There are 9 hidden switches. A switch that is on adds its own fixed numbers to the row, and there is some noise. The rows also spread widely along 12 directions, which tell nothing about the answers.
Known rows, each followed by its switches (1 for on, 0 for off):
[ -5 -22  75 -55 -23 -10 -24 -15  15  -6  -5  45  25   1  29   8  35 -13
   0  -6 -12 -16  24 -31 -31   9 -33   5  -9  11 -45  45] : 1 1 1 1 0 0 0 1 0
[-23  15 -36  12  35  34 -30  45  -6 -32  -8 -45 -28  24 -15  14 -10  18
  16  32 -21   3 -18 -31  21  18  -3 -12  -8  -5  25   1] : 1 1 0 1 0 0 0 0 1
[ 41 -29  26  41  32 -11  15   2   4  39 -27   5  29 -17  26 -14  16  -4
   1 -15 -33 -20  21  30  -7 -13  23  23 -24  -4  18  15] : 1 0 0 1 1 0 0 1 1
[ 41 -26  -4  43  35 -12   6 -27 -12 -19   8 -49 -36  -3  32 -12  41  16
  -1  13 -28 -22 -30   9  21 -20   1   6  -2 -39  16 -15] : 1 0 0 0 0 0 0 1 1
[-13   0 -11 -18  12 -22   1  35  34 -43   3  36 -18 -11   9  15  30 -11
  10 -22   5  16 -32 -46 -31   8   0  -3 -32  45   0  46] : 0 0 1 1 1 1 0 0 1
[ -4 -10 -15   7   9 -13 -21   8  32 -38  38  22 -11 -30  14  12   1  16
  12   1 -21 -23 -19 -27  18  -6   4  -9  -2 -13 -14  -3] : 0 0 0 0 1 0 0 0 1
[  6 -20  41 -18  11 -28 -14  -2  16  -3 -17  31  27 -13  10 -13 -10  -8
   6 -13  -7  11   1   3  -5  17  -8  33   0  -1 -26  41] : 1 0 0 0 1 1 0 0 1
[-29  14 -52   7  10 -34 -37  24   9  -9  -1   3   0 -24  -8  42   1 -11
  36  -6 -11 -34 -29 -13   0 -34  41 -12 -22   4  20  -3] : 0 0 0 1 1 0 0 1 1
[  3   2  25  16   9 -42  -9  -2  22   4 -15  47  39 -26  25  13  21 -28
  16 -20 -16 -40 -14  22 -23  -3  10  13 -28  19 -15   7] : 0 1 0 0 1 1 0 0 1
[-43  20  20 -40 -30  -6 -36 -13 -11  20 -33 -13  33   6 -22   4 -41 -29
  11  10  -5 -11  13  11 -22  10   3  24  20  -5 -10 -19] : 0 0 0 0 1 0 0 0 0
[-43  23 -28 -16   4   2 -27  21  40   4 -22  53  41   1 -26   8 -51 -17
  14 -36  17  15   6   1 -11  21  14  16 -16  20  -5  11] : 0 1 0 0 0 1 0 0 0
[ 18 -38 -28  30  -9  -9   0 -11  -7   3   3  27  -7   2   5   3  -4   7
  22 -46 -13  -4  14  13  33  -2  17  -3 -13 -46  28   7] : 1 0 1 0 0 0 1 0 1
[ -7  14 -64  16   3  12  11  58  -9  15 -10 -19 -31  -3 -29  -9 -35  -1
  -4 -26  -5  38   0  -3 -11   7  40 -10  -9  12  34   1] : 0 0 0 0 1 1 0 0 0
[ -3 -17  45 -42  21   6 -23 -19  43 -35   1  21  16   2  -2 -29 -27   9
 -29   4   6  20  23 -46  22  28 -51  26  -4  -8 -48  19] : 1 0 0 0 1 0 1 0 1
[-22 -11 -51   9 -16 -16  -4  -8   2 -31  -1   2 -30   6  -1  26  22 -12
  35 -31  -4 -14 -35 -14 -11 -19  27 -11 -15 -17  34  -3] : 1 0 1 0 0 0 0 1 1
[ 14 -26 -13  45   6 -25  -6 -42  28   5   6  39  18 -21  21   3  -3   2
  25 -42 -15 -40   1  23  25 -13  18   9  -4 -46   7 -31] : 0 1 0 0 1 0 0 1 1
[-19 -34 -43  -7  52  18  14 -23  28 -50 -26 -57 -26  53   5   2   5  13
  20   7   3  17   8 -64  55 -23 -20  -1  -3  -8  28  17] : 1 1 0 0 1 0 1 0 1
[ -4 -20  28 -25  38  -2 -33  15   0   7 -20 -37  40  12  19  19  -3  11
  22  53 -34 -29  18  -3  29 -19  -4  10  -1  10  -9  30] : 0 0 0 0 0 0 0 0 0
[-12 -14 -15  11   9  40   8   6  19 -44   8 -18 -32  25  12   8  29  12
  20   7 -23  -7  -9 -38   7  15 -15 -13   4   1  15   4] : 0 1 0 0 1 1 0 0 0
[  8 -10  15   6  19 -25 -23  47   8  -2  -1  38  15 -18  15  26  26  -8
  31  -4 -34 -28 -16   4 -28  13  19  -2 -26  29  -5  60] : 0 1 0 1 1 1 1 1 0
[-39   8   4 -11  -1  -4 -28 -49  18 -48 -14  -6  -5  28  -7   4  -8 -14
  24   5   7  -1 -48   3 -11  23 -13  41  27 -24  -4 -15] : 1 0 0 0 0 0 0 0 0
[  7 -23   4  26  42  27  13 -54  16   6 -15 -54  10  27  28 -17   7   2
   2   6 -18 -25   7   8  15 -34  -2  22  18 -21  23 -27] : 0 1 0 0 0 1 0 0 0
[  6  31 -29  58  17  11 -24 -21   4 -26  12 -19 -29 -16   0  -3  18  -9
 -29 -16 -24 -28 -42  -6  -9 -11   2  -3 -33 -24  16 -54] : 1 0 1 1 0 1 1 0 0
[-28   8  31 -46 -29  20 -20  -4 -39   3 -44 -30 -12  42 -13  -4  13 -30
   0   6   1  20  10  -6 -19  31 -24   8   3   4   8  13] : 1 0 0 1 0 1 0 0 0
[ 23  -6 -23  52  53 -17  15   9  11 -26  11 -28 -23  -6  29   6  34   8
  15  16 -26 -21 -58  17 -13 -13  23  17  -4   7  24   2] : 0 0 0 0 0 0 0 0 0
[ 27 -28 -10  37  43 -24  39 -31  21   5 -26 -10  22  -2  37   8  61 -29
   9 -27 -18 -36  -2   3 -18 -77  28   9 -46  28  29  11] : 1 0 0 0 0 1 1 0 1

New rows. What belongs after each?
[  2   9  24  26 -14  29  -5 -25 -37   7 -36 -38   4  28  -1  -9  21 -14
 -14  16 -29 -21  12  26  11  28 -25  10 -17 -20  17 -48] : 1 0 0 0 0 0 0 0 0
[-19 -28 -10  -5 -23 -19   2 -47  13 -17 -11  38   5  23   9  11  10 -25
  47 -49  10 -17  -4   5  -9 -10  12  15   8 -26  12   6] : 1 1 0 0 0 0 1 0 1
[  6  31 -10  32  41 -10 -17 -20   1  14 -35 -42  18  -2   5  -1  -6 -17
 -24   9  -9 -22 -15  19   0 -17   7  24 -27   2  21 -40] : 0 0 1 1 0 0 0 0 0
[ -2 -12  26   8   5  42  -2   4  10 -42  12  -3 -18  25   3 -15  10  12
  10  17 -25   9 -20  -2 -16  58 -23  24  18 -12  -1  14] : 1 0 0 0 0 0 0 0 0
[-16 -10  34 -27 -41   2 -47  25  -6   4  21  42  22 -26  -6  12 -30   3
  15   1 -33 -21  27 -14   5  19  -1  -6   5 -24 -35   9] : 1 0 0 0 1 0 0 0 1
[ 19   1  10 -30  13 -44  11  -9   1  28 -18   2  -8 -14   8 -28   3 -14
 -30 -28  26  33  11   1 -30 -21   6  19  -5  16 -10  21] : 0 0 0 1 0 0 0 1 0
[  0  23  25 -19   7 -17 -53  11 -10  21   1  -9  15 -27  -4  -9 -32  -8
 -23   9 -14  -6  -9  11 -17  -1   5  15   7 -11 -26  -3] : 0 0 1 1 0 1 0 0 0
[ 12 -12  22   4  60  -6  -2 -15  17 -32 -33 -25   7  32  20 -16   6   7
  -1  24  -2  13 -17  -3  29  29 -34  36  -6  -4  -5  20] : 1 1 0 0 0 0 0 0 1
[-20  -2 -33 -14  18  -8  11  33   1 -23 -23 -17 -14  21  -8  15  25  -9
  27   2  -2   9 -15 -18 -18  -1  12  -2 -27  39  27  26] : 0 0 0 0 0 0 0 1 1
[ 19 -13   3  50  82  19 -26   4  43   1  10 -22  29 -18  20 -13 -41  27
   3  16 -38 -26  -6  10  34  -7  14  30  11 -26   4   0] : 0 1 0 1 1 1 0 0 1
[ -1   0 -37  25  39   6  21  15  15   1 -31  -9  -3  19   0   4   5  -6
   6 -19   5  15  -5   2  -7  -4  22  12 -31  24  48  13] : 0 0 1 1 0 0 0 0 0
[ -6  -3  18  -8   1 -11 -15   2   8 -22 -18  12   3   0   6   8  15  -5
 -10   4 -14  -3   3 -21  15  18 -24   2 -27   7 -18   7] : 1 0 0 0 1 0 0 0 0
[-18  18  41 -22 -25  10 -10   1 -18  18 -51  16  23  25  -1   1  30 -39
 -10  -8   1  -5  30   7 -27  33 -29  -1 -33  30  -1  -1] : 0 1 0 1 0 1 0 0 0
[ 25 -43  22  22  53  -7 -13  13  30 -17  15  10  25  -8  34   5   1  25
  36  20 -37 -23 -19  13   8  -2  16  33  11 -15  -8  51] : 1 0 0 0 0 0 0 0 1
[  0 -33 -66  27  28  -1  27 -40  15 -32 -19 -33 -40  35   9  -2   5  12
  12 -34  15  28 -19 -15  35 -24  13   9   1 -32  53  -5] : 1 0 1 0 0 0 0 0 0
[ -5  -6  22   8   5 -10 -20 -18  14  -1 -30  24  33   3   0   2  -6  -5
   9  -1 -13 -17   2  25  18  38 -14  28 -13 -13  -6  -5] : 0 0 0 0 1 0 0 1 0
[ 27   9  15  40  41  10  17 -23  47 -30  -3  -1   8 -15  22 -30  16   2
 -58  -6 -16  -9   0 -30   2  -1 -29  14 -49   8 -12 -45] : 1 0 1 0 1 0 0 0 1
[  1 -11 -31  33 -36  17  -1 -16   8   4  36  28 -15 -23   1  -3  -6   3
   6 -43 -14 -29  18   3   5 -20  24 -15   1 -40  15 -49] : 0 0 0 0 0 0 0 0 1
[ 12  22  15  22  11  18  16 -40  22 -13   5 -32 -19 -11  10 -30  30  -9
 -54   6 -14 -21  -3 -20 -22 -12 -25   9 -18   4 -12 -71] : 0 0 0 0 1 0 0 1 0
[ -8   6 -44 -10  27 -36  -9  47  18   3   3  20  13 -18 -10  21 -23  -4
  20 -13  -3   6 -11  -7 -19 -33  42   2 -21  33   2  39] : 0 0 0 0 0 0 1 0 0
[  8   8  -9  48  40  -4  -1   3  53 -23  22  29  20 -27  14   0   0   0
  13  -5 -21 -31 -43  18 -31   1  24  30 -13  10  -1 -10] : 0 0 0 0 0 0 0 0 1
[-10 -36 -32  17 -18 -16  12 -41   8 -50  10  21 -44  24  21  12  38  -3
  46 -45   8  -7 -36  -9  10   0   3  -3  13 -40  22   1] : 1 1 0 0 0 0 0 0 1
[ 11   9  20 -23  46 -18   3  13 -11 -26 -40 -61 -22  24   5 -17  21   0
 -36  39  -4  36 -14 -30  11  17 -43  14 -19  27 -13  22] : 1 0 0 0 1 0 0 0 0
[-32  18  31 -38 -44  -1 -33 -32  14  -8  21  17  11 -18   7  -1  10 -34
 -15 -13  -8 -39   6 -39 -43 -39  -9 -13   4  -5 -45 -39] : 1 1 0 0 0 1 0 0 1
[ 19 -37  22   1  32   4   5 -22  11 -29  -5 -11 -28  20  39  -3  56  13
  14   2 -11  -5 -15 -12   8   6 -24   5   3  -7   5  38] : 0 1 0 1 0 1 0 1 0
[-19 -18  -4 -24 -13  49  -7  36  32 -28  38  17 -12   4  -5   4 -14  25
  16   3 -16   8  16 -42  -9  18  -3 -10  15   5 -12  26] : 0 0 0 0 0 0 0 0 0
[-16 -12  -1 -49  39   1 -23  15  44 -24  -4  14  12   6  -1  -3 -26  13
  -1   6  19  30  18 -52  19  -3 -14  13  -4  19 -18  45] : 0 0 0 1 0 0 0 0 1
[-20   7 -12 -22   5  34  -8  25 -10  10 -37 -48   7  17 -18  -9 -27  -4
 -24   2 -14  23  43 -38  19  -5  -8  -9 -25   7  18  -7] : 1 0 1 0 1 1 0 0 1
[  4 -22  -9 -12  25   2  15  18   7  10 -38 -10  14  19   1   2  -1  10
  -8   0  -1  23  50 -26  46   0 -14  -4 -36  25  13  25] : 0 0 0 0 1 0 0 0 0
[-12   7 -63  12 -18   0   8  23  13  -4   3  17 -29 -17 -14   8  -2   0
 -13 -45   5  15  14 -36   3  -9  17 -33 -43   7  20 -21] : 0 0 1 0 1 0 0 1 0
[ 25 -21   6  -2  -9  -8  -5  15   4  20   2  43   7 -17   9 -11  -1   9
 -14 -38  -5   7  44 -17  25   2  -7 -18 -34 -16 -20  16] : 1 1 0 0 0 0 0 1 1
[-25  22 -25   4  24  20  -5 -71  45 -36 -11 -37 -17  17 -11 -31 -13 -11
 -33 -16  21  13 -28 -25 -13 -21 -13  33   4 -21   2 -57] : 1 0 0 0 0 1 0 1 0
[-16   8  19 -11 -17  -6 -31 -13   3  20 -20  12  34 -13 -17 -21 -57 -19
  -2 -24  -5   2  13  22 -11  25  10  31  13 -27  -6 -17] : 0 0 1 0 1 1 0 0 1
[-20   1  -7  40 -18  21 -23 -12 -13 -32 -10   4 -14  21 -18   2 -14 -11
  34 -10 -31 -14 -33  27   1  68  -1  22   8 -51  27 -24] : 1 0 1 0 1 0 1 0 1
[ 35 -40  21  36  29 -38   1 -57  -7  -4 -19 -14  -5   6  43  -7  44  -1
  19 -13 -20 -24 -33  40  20  -4   0  26  12 -49   8  12] : 1 1 0 0 0 1 0 1 0
[ 35  13   6  -5  55 -66 -12 -21  -3  16 -27 -46   0 -24  30  -8  25  -8
 -55   6   7  -6 -13 -26   2 -68  -5   0 -37  11 -21  -5] : 1 1 1 1 0 0 0 1 0
[-18 -30  10 -12 -42  41  23 -40 -24 -18 -30 -36 -36  54   4  -4  51 -11
  12  -1 -13  -4  33 -19  15  23 -34 -11   1 -16  33 -22] : 0 0 0 0 1 0 0 1 0
[ 15  -7   6  32  25 -46 -22   5  20  15  -8  66  42 -30  21  15  -6  -6
  19 -34  -8 -23 -17  38  -9  -2  27  24 -19  -8  -9  28] : 1 1 0 1 0 0 0 0 0
[-11  27  31  -4  33 -22 -14 -20  27   5 -38 -10  53  -9   4 -11 -14 -29
 -14  17  -3 -21  -7  13 -23  -4  -8  44 -18  29 -16 -23] : 0 0 0 0 1 0 0 0 1
[  0 -18   5   8   2 -29 -35  -6   6  -3 -12  24  17  -7  -2   0 -45   9
  16 -18 -10  13 -10  20  29  32   4  26  11 -45  -7  20] : 1 0 1 0 1 0 0 0 0
[ -6 -31  -5 -18 -29 -10   2 -10 -36   2 -38 -12 -17  28   5  19  29  -3
  12 -14  -5   8  40 -23  50   1 -20 -24 -21 -17  17   8] : 1 0 0 0 1 0 0 0 0
[-17  22 -19   6   7   5 -32   6  14  -2  20  -6   5 -21 -15  -4 -49   0
   0  -3 -13  -5 -22   6 -24 -10  31  21  18 -20 -10 -22] : 1 0 0 0 0 0 0 0 0
[ -5  13  23  11  29  12 -40  38  -7 -34   4 -20 -13   8   4  17  12  10
  12  46 -36 -11 -48   0 -10  46 -12  16  -1   1  -5  22] : 1 0 0 1 0 0 0 0 0
[-40   9  40 -58  -2  19 -63  -4  -8 -42 -10 -42  -2  27 -15  -8 -20  -5
   7  43 -17  11 -29 -22 -15  47 -34  29  33 -20 -26  16] : 1 0 1 0 0 1 0 1 1
[-13  36 -19  30  22  37   4  40   4 -18 -32 -22   9  18 -10  15  28 -11
 -24  21 -21 -11   1 -17  -3  27 -20 -14 -71  53  25 -27] : 0 0 1 0 0 0 0 0 0
[-41   9 -16  -9 -19   2  -3 -62  38 -30 -16  25  15  21  -7  13   8 -35
  11 -41  14 -19 -11 -21 -34 -25   2  21 -16   1  10 -30] : 1 0 1 0 0 0 1 0 0
[-20  13 -17   5   3 -19 -21  30  26   8  -5  42  27 -22 -16   0 -51 -13
  28 -32  -9   0 -20  17 -37  19  43  27   7  -6  -9  14] : 1 1 0 0 1 0 0 1 1
[ 16 -23 -22  65  50  -1  12 -31  29 -47   2 -12 -12   7  43  22  67   7
  26   9 -30 -58 -39  -2  28 -18  -2  -4 -31 -11  29 -24] : 0 1 0 0 0 0 0 1 1
[-11  12 -23  30  41 -15  -4  -4  40 -28 -15 -10  16  -8   5   2 -11 -17
   8 -13 -15 -11 -47   1 -27 -15  28  32 -17  11  16  -1] : 1 0 1 0 1 1 0 0 1
[ 28  14   6  22  66  -9  -1   0  -7 -36 -23 -80 -29   8   8 -20  39   5
 -44  47 -24  -1 -27 -32  21   3 -37   7 -39  11  -1 -12] : 1 0 0 0 1 0 1 1 1
[ -4 -10 -42  11  11  16   1  40 -15 -20  -7 -23 -36  24  -2  11   4  15
  25   0 -15  17  -3 -21  19  13   6 -20 -11  -7  28  18] : 1 1 0 0 0 0 0 0 1
[  7 -35  33 -35  18 -26  13 -30  10 -11 -27  -5  14  16  29  -3  36 -11
  -1   1   6   0  17 -26   7 -32 -21  16 -12  14 -11  28] : 1 0 0 0 0 0 0 0 1
[ 23  -5   1  49   6  -5 -21  -2  31 -24  28  66 -10 -33  13  -7   5  22
 -18 -28  -9  -4 -10  -1  33  46 -21   2 -24 -29 -14 -17] : 0 0 0 1 1 0 0 0 0
[-26 -15  -5 -14   0 -20 -36 -39  -3 -39 -36  -7 -20  34  -5   8   2 -10
  29 -19   7  23 -43  -1  16  38 -16  28  10 -39  22  23] : 1 0 1 1 1 1 0 1 0
[  6   0 -21  34  27  10 -15 -15  26  33  -5   1  39 -19   8  -2 -35   3
 -13 -25 -18 -26  32  10  24 -38  21  -1 -21 -21   5 -32] : 0 1 1 0 0 1 0 0 0
[-36 -10  -7 -28 -21   1 -37 -70  -2  -6 -24 -17   1  20  -1  11   1 -21
   2 -23  12 -16  19 -28  29 -46 -11  -2   1 -39   5 -32] : 1 0 0 1 0 1 0 0 0
[  0  -8 -20   5 -11 -18 -21 -25  27 -40  46  35 -28 -25   9  14  18   5
  -9 -30  -3 -22 -18 -42  10 -29  -5 -19 -12 -28 -25 -19] : 1 0 0 0 0 0 1 0 0
[  2   8  11   2  32  34 -15  11  42  16   3  21  49 -14  -7 -13 -35   1
 -27  -8 -16 -15  46 -19  -8 -12   1  12 -35  18  -8  -7] : 0 0 1 1 0 0 1 0 1
[ -3 -44  35  -9   7   1   1 -53  17  13 -31  20  39  34  17 -17 -26  -3
  33 -25  -2   5  22  34  11  15   3  51  36 -40   2  27] : 1 1 0 0 0 0 0 0 0
[ -1  16   2  19 -21 -30   7  11 -18   3 -48  33  12   3   6  17  36 -31
  -4 -25  -3 -11   4  14  -6  37 -12 -12 -57  27  12 -12] : 0 1 1 0 1 0 0 0 0
[ 23   3  20   6 -16 -65   0 -41 -28  23 -34  -7   4 -17  28   6  51 -32
 -19 -18  -7 -34   2  11  -2 -28 -10 -12 -35  -7  -7 -31] : 0 1 1 0 1 0 0 1 0
[-33  25 -21   0  36 -11 -41  39  51 -19 -16  59  52 -13 -21  21 -48  -1
   8   1   3   3 -11   2  14  31   2  20 -40  29 -17  17] : 0 0 0 0 0 0 0 0 0
[ 28  -5 -12  49 -14   8  12 -11 -42 -11  11 -23 -61   6   5 -20  29   7
  -6  -7 -19  -2 -24  30  16  41 -11  -5   3 -47  31 -42] : 0 0 0 0 0 0 0 0 1
[ 16  30 -44  34  29 -28  26   7  11  23 -19  -7   6 -26   1 -12   3 -17
 -37 -29  11  -3  10   1 -10 -46  26  -6 -57  32  16 -43] : 0 0 0 0 0 0 0 0 1
[  8  30  17   9 -44 -10   5   9 -48  -7 -30   2 -34   1  -4  -4  54 -23
 -43  -1  -7   2   9  -5   4  55 -48 -30 -53  12  -4 -41] : 0 0 0 0 1 0 0 0 0
[-12  28  10  12  29  11 -17 -62   7  -1 -39 -47  14  22  -4 -35 -20 -21
 -31   7   9 -11  -4  17  12   6 -24  32   7 -25   2 -64] : 0 1 0 0 0 1 0 0 1
[ -9  -5  -9 -40   0 -11  11   2 -10  -9  -1 -49 -26  10   9  -3  16  -8
   1   6  -2   6  -6 -34 -30 -41  13  -3  10  15   6   6] : 0 0 1 0 0 0 0 0 1
